There are 5 ways to turn a row about zero (a turn may also mirror it). The second row of each pair is the first, turned, with some noise. The first 45 pairs use one turn. New pairs use 2 turns, one after the other, and a turn may come again.
In the rows, 128 means zero.
Known pairs, each followed by its turns in order:
[101  93 127 153  92 151 176 167]
[119  78 100  95 118 180 139 157] -> F

[169 160  80  87 166  80 114 125]
[143  66 124 149 114  79 181 159] -> M

[154 179 124  79 178  97  98 126]
[142 183 143 162 142  52 152 127] -> F

[178  93 150 176 119 171 118 163]
[110 120 173 102  92 171 107 185] -> V

[163 131 112  97  89 171 106 156]
[132 134 170 131  77  81  98 110] -> J

[134 125 145 123 105 124 100 161]
[137 131 126 116 107 139 162  94] -> P

[124 139 152  95 148 131 119 123]
[115 106 155 156 119 122 140 114] -> P

[172  82 109 132  94  87 168 142]
[155  58 146  95  82 108 137 134] -> F

[138 127  94 139  80  97 133  86]
[154  75 153 109 163 121 107 133] -> J

[177 143 168 130 170 123 122 125]
[126 154 144 170 154  77 146 123] -> M

[143 136 142 168 154 158 141 106]
[ 90 159 146 125 136 113 148  93] -> M

[162 136  83 174 147 151  90 167]
[139 111 148 126 163 152 197 104] -> M

[ 80  97 131  78 146  91 163 146]
[161 103 104 151 148 119 147 202] -> F

[171 106 129 176  84 128 152 125]
[108 186  90  98 130 156 133 143] -> P

[158  89 165  81 110 146  95 118]
[169 108 127 181 107 143 143  86] -> F

[127 130 115 173 155 133  82 125]
[154 134 106  73 139 143 105 141] -> V

[143 160 131 156 175  97 106 179]
[101 167  81 121 136 113 104 181] -> J

[ 78 136 177 107 157 129 103  94]
[113 173 155 164  78 142 112 154] -> M

[155  82 108 107 173 166 172 107]
[107 180  84  86 132  88 162 139] -> M

[122 118 175 161 167 174 167 126]
[ 58  94 100 110 108 114 104 151] -> P

[ 97 168 122 103  92 158  87 159]
[191 122 160 127  92 167 125 116] -> M

[156  84 110 100 114  86 111 124]
[132 167 175 114 154 159 126  98] -> P

[118 125 123 151  77  96 156  90]
[ 93  92 133 103 129 131  70 126] -> M

[112  84 135 112 144 100 135 146]
[160  97  89 140 131 112 124 158] -> F

[175 172 148  97 145 128 140 102]
[106 144 136 206 120 127 116 106] -> P

[171 100 134 101  82 177 134 167]
[115  77 164 155  68 157 148 145] -> V

[100 145 131 126 154 156  81  84]
[115 159 180 134  88 143 154 151] -> M

[ 98 172 141 139 140 168 134 159]
[115 106 138 100 117  77  92 134] -> V

[173 165 129  95 152 152 158 135]
[155 151 108 111  77 155  92 109] -> J

[112  83  97 108 174 129 148  90]
[146 194 128 119 106 129 158  89] -> V

[116  83 161  90  95  98  89 121]
[144 113 121 144 152 139 208 150] -> V

[155 136  89 101 127 179 108 102]
[119 127 168  86 103 127 103  84] -> J

[110 162 106 102 155 126 116 179]
[168  82 143 150  93 143 120 115] -> P

[ 99 163 176  84 157 131  81 113]
[117  86 159 165 128  86 159  85] -> P

[116  94 120 177  94 104  99 177]
[ 91 107  93  86 128 171 144 167] -> V

[ 83 161 176 146 113 112 135 135]
[104 157 122 149 106 158  98 170] -> F

[153 178  99 173 127 118 100 122]
[ 81 153 148  98 113  98 107  93] -> F

[108 105 150 145  87 146 140 167]
[132 112 128 180 109  85 155 130] -> J

[143 119 168  85 125 132 171 128]
[118 142 170 181 120 105 148 139] -> V

[ 82  98 143 143 152 102 159 106]
[136 124 113 135 167 159 181 131] -> J

[147 117  99 124 123 145  77  98]
[ 98 116 174  86 133 125 101 125] -> J

[ 98 105 173 100 104 125  97 148]
[124 107 159 105 125 120 187 109] -> P

[ 81 152 149 112  94 174 121 111]
[123  80 171 106 147  84 143  99] -> V

[102 123 169 135  98 118 174 168]
[126 122 111 124  85 174 136 183] -> F

[164 102 116  87 140 179 172 120]
[157 123 144 101  55 149 149  89] -> J

New pairs, each followed by its turns in order:
[146 132 164 167 100  87 110 115]
[116 148 116 139 163 176 164 130] -> J M

[ 99 103 101 131 163  88 176 176]
[180 164 139 114 107  92 142 177] -> F J

[133  82 129 146 168 159  82 110]
[117 191 116 112 130 158 163 168] -> M F

[126 160 137  91  96 140 100 147]
[120  85 136 123 115 129 170 170] -> V J

[118 104 149 154 157  84 172 159]
[149 177  93 135 173  84 112 122] -> V J

[172 140 134 122  94 128  80 162]
[199 151 123 106  99 128 126 101] -> M F

[101 169  83 138 126 158 144 144]
[136 131 176 141 149  84 114 138] -> J F

[101  90 103 125 103 170 170 133]
[ 92 118 100 110 148  73  78 141] -> J M

[157  79 176  95 108 108  97 166]
[133  38 132 111 124  90 121 146] -> F J

[169  84 127 114 142  84 111  91]
[ 94 115 148 101  61 129 150 123] -> J P

[137 174  84 113 116 141 134 175]
[116 124  77 135  78 133  88 119] -> F M

[166 127 131 145 156 155  88 123]
[112 144 104 166 116  92 108  95] -> M M

[102  85 138 151 149 113 176 153]
[131 106 108 143  54 147 132 134] -> F V

[ 88 131 134 149 133  85 100 106]
[101 113 142  70 124 117 145 153] -> M V

[158 129  91  82  77 123  79 165]
[113 113 120 140 143 152 192  47] -> J P

[153 174 153 111 150 161  94 153]
[141 115 118 133 116 178 147 188] -> V V

[156 127 121  77  99 138 135 142]
[117  71 114 147 125 117 154 130] -> V J

[163  99  90 145 120 166 166 144]
[145  56 114 137 120 115 117 128] -> P V

[176 100 113 163 160 103  89 100]
[140  97 185  99  74 124 162 141] -> J P

[ 79 173 135 135 136 132 149 128]
[130 146 139  66 122 167 109 132] -> P P

[118 146  92 118 111  89 171  87]
[190 139 137 121 138 104 158  90] -> J F

[ 88 178 158 153 179  93  97 147]
[178 102 162 139 129 172  79  72] -> V P

[141 110  77 180 166  98 148 179]
[145 165 173 136  78  72 111  93] -> P P

[172 113 171 170 138  79 162 142]
[118 164 135  94  72 164 165 120] -> P M

[ 80  89  88  79  77 169 177 105]
[111 193 175  88  65 100 148 163] -> F V

[158 171  85 150 178 134 150 105]
[160 182 151 172 120  99 154 165] -> F F

[151 161 158  93 161 162 132  81]
[137 125 100 170 165 173 180 118] -> M P

[166  87 157 117  79  87  98 165]
[178 162 116 110  85 145  98 187] -> M V

[166 129 122 141 112 170  85 105]
[113  98 140 115 158 183 121  86] -> F J

[ 76 179 124  78  82 143 132  93]
[188 111 179 102 161 142  74 154] -> M M

[144 107 122  95 158 102 139 165]
[135 102 150  89  97  98 154 147] -> F F

[139 113  90 149 166 143  90 173]
[175 134 142  77 159 141 134 130] -> F J

[116 123  88 127  94 173 166  92]
[160 155 194 135 133 136 114 104] -> M J

[108 128 102 147 151  88 175 155]
[130 102 137  85 155  97 172 112] -> M J

[ 98 127 180 137 175 140 115 140]
[106 128 128 122  93 162 136  76] -> J M

[ 94 137 149 166  91 164  94  85]
[105 164 186 119 108 167 145 129] -> F M

[145 154  90 143  95 169 179 125]
[142 184 102 129  88 118  92 128] -> F M

[124 160 143  82 176  88  98 155]
[114  51 118 165 139 118 134  83] -> F M

[134 158 156 156 172 167 128 119]
[123 114 163 117 181  98 147 147] -> P J

[126 159 114  81 118 100 171 152]
[130 166 128 112 166 138 126  74] -> P M

[126 101 142 132  83 136  80 142]
[128 113 109 123  98  75 102 131] -> P M

[100 156 140 135  95 171 148  80]
[ 94  89 118 121  91  76 123 131] -> F P

[134 118 122 162 122 154 137 152]
[117  95 107 119 127 136 114 139] -> J M

[157 103 157 124 108  82  87 165]
[113  72 141  87 166 149  87 136] -> F M

[146 133 105 128 156 149  84  86]
[146 140  97 153 115 107  80 101] -> M M

[157 120 166 141 131 178  92 101]
[174 152 108 152  86 158 153 106] -> V F

[155 168 100  83  79  94  83 168]
[101 133 156  91 152  60 117  80] -> P M

[ 94 132  78 157  88 133 140 104]
[138 128 139 102 128 195 159 161] -> J J

[104 146 178 128  94 155 145 143]
[ 67 110 158 107 150 140 131 111] -> J M

[155 146 141 121  95 168 111  81]
[108 185 151 138 156 104 119 134] -> V M

[137 169 141 141  96 100 130 158]
[ 92 139 137 109 139 104 164 144] -> V J

[139  89 138  90  88 172  88 131]
[167  98 136 114  93 190 152 131] -> V F

[152  78 109 108  80  99 131 122]
[119  78 160 148 102 133 161 156] -> F J

[149 149 144  89 120 114  80 132]
[110 135 129 146 124 158 114 190] -> M V

[155 152 108 105 165  87 142 100]
[ 81 141  82 136 136 137 158 141] -> M V

[ 85 118 154 145 156  87 101 144]
[115 139 130  97 147  71 102 163] -> F J

[162 158 125 145 151  88 145 147]
[116  93  96 182 147 127 136 132] -> F V

[ 81 177 137 178 115 124 114 146]
[138  75  92  87 134  82 132 107] -> F V

[154  88 145 168 179 121 129 106]
[185 126 107  99 136  98 156 111] -> P V

[123 100 127 101 148 175 123 158]
[131 142 131 137 118 135  72 171] -> F P

[154 116 106 113  90 165 145 120]
[169 129 124 180 113 120 150 117] -> M V

[168 144 164  84  86 151 135 116]
[ 71 127  91  77 142 135 139 118] -> V P

[161 132 135 125 158 142  95 171]
[147 149 135 157 167  79  99 120] -> J J

[134 176 114  85 170 169 141 168]
[ 90 138 138 180 152 179 106  90] -> M V

[145 169 122 144  91 104 154  79]
[122 129 133 145 139 155  89 195] -> M M

[120 161 145 126 118  81 147  91]
[123 114  94 101 160 147 170 155] -> M V

[ 83  93 107 144 137 172 156 116]
[181 114 100 169 136 145 122 159] -> P M

[156 132  79 158 103  98 146 102]
[100 162 107  85 115 116  84 121] -> P J

[128  98 133 132 123 138 107 174]
[160 115 162 135 116 153 119 104] -> P J

[172  82 156 119 178 107 135 128]
[ 84 149 157 153 164 147 134  79] -> P J

[161 171  96 100 153 132 145 133]
[ 97 161 114 172 137 162 150 107] -> M V

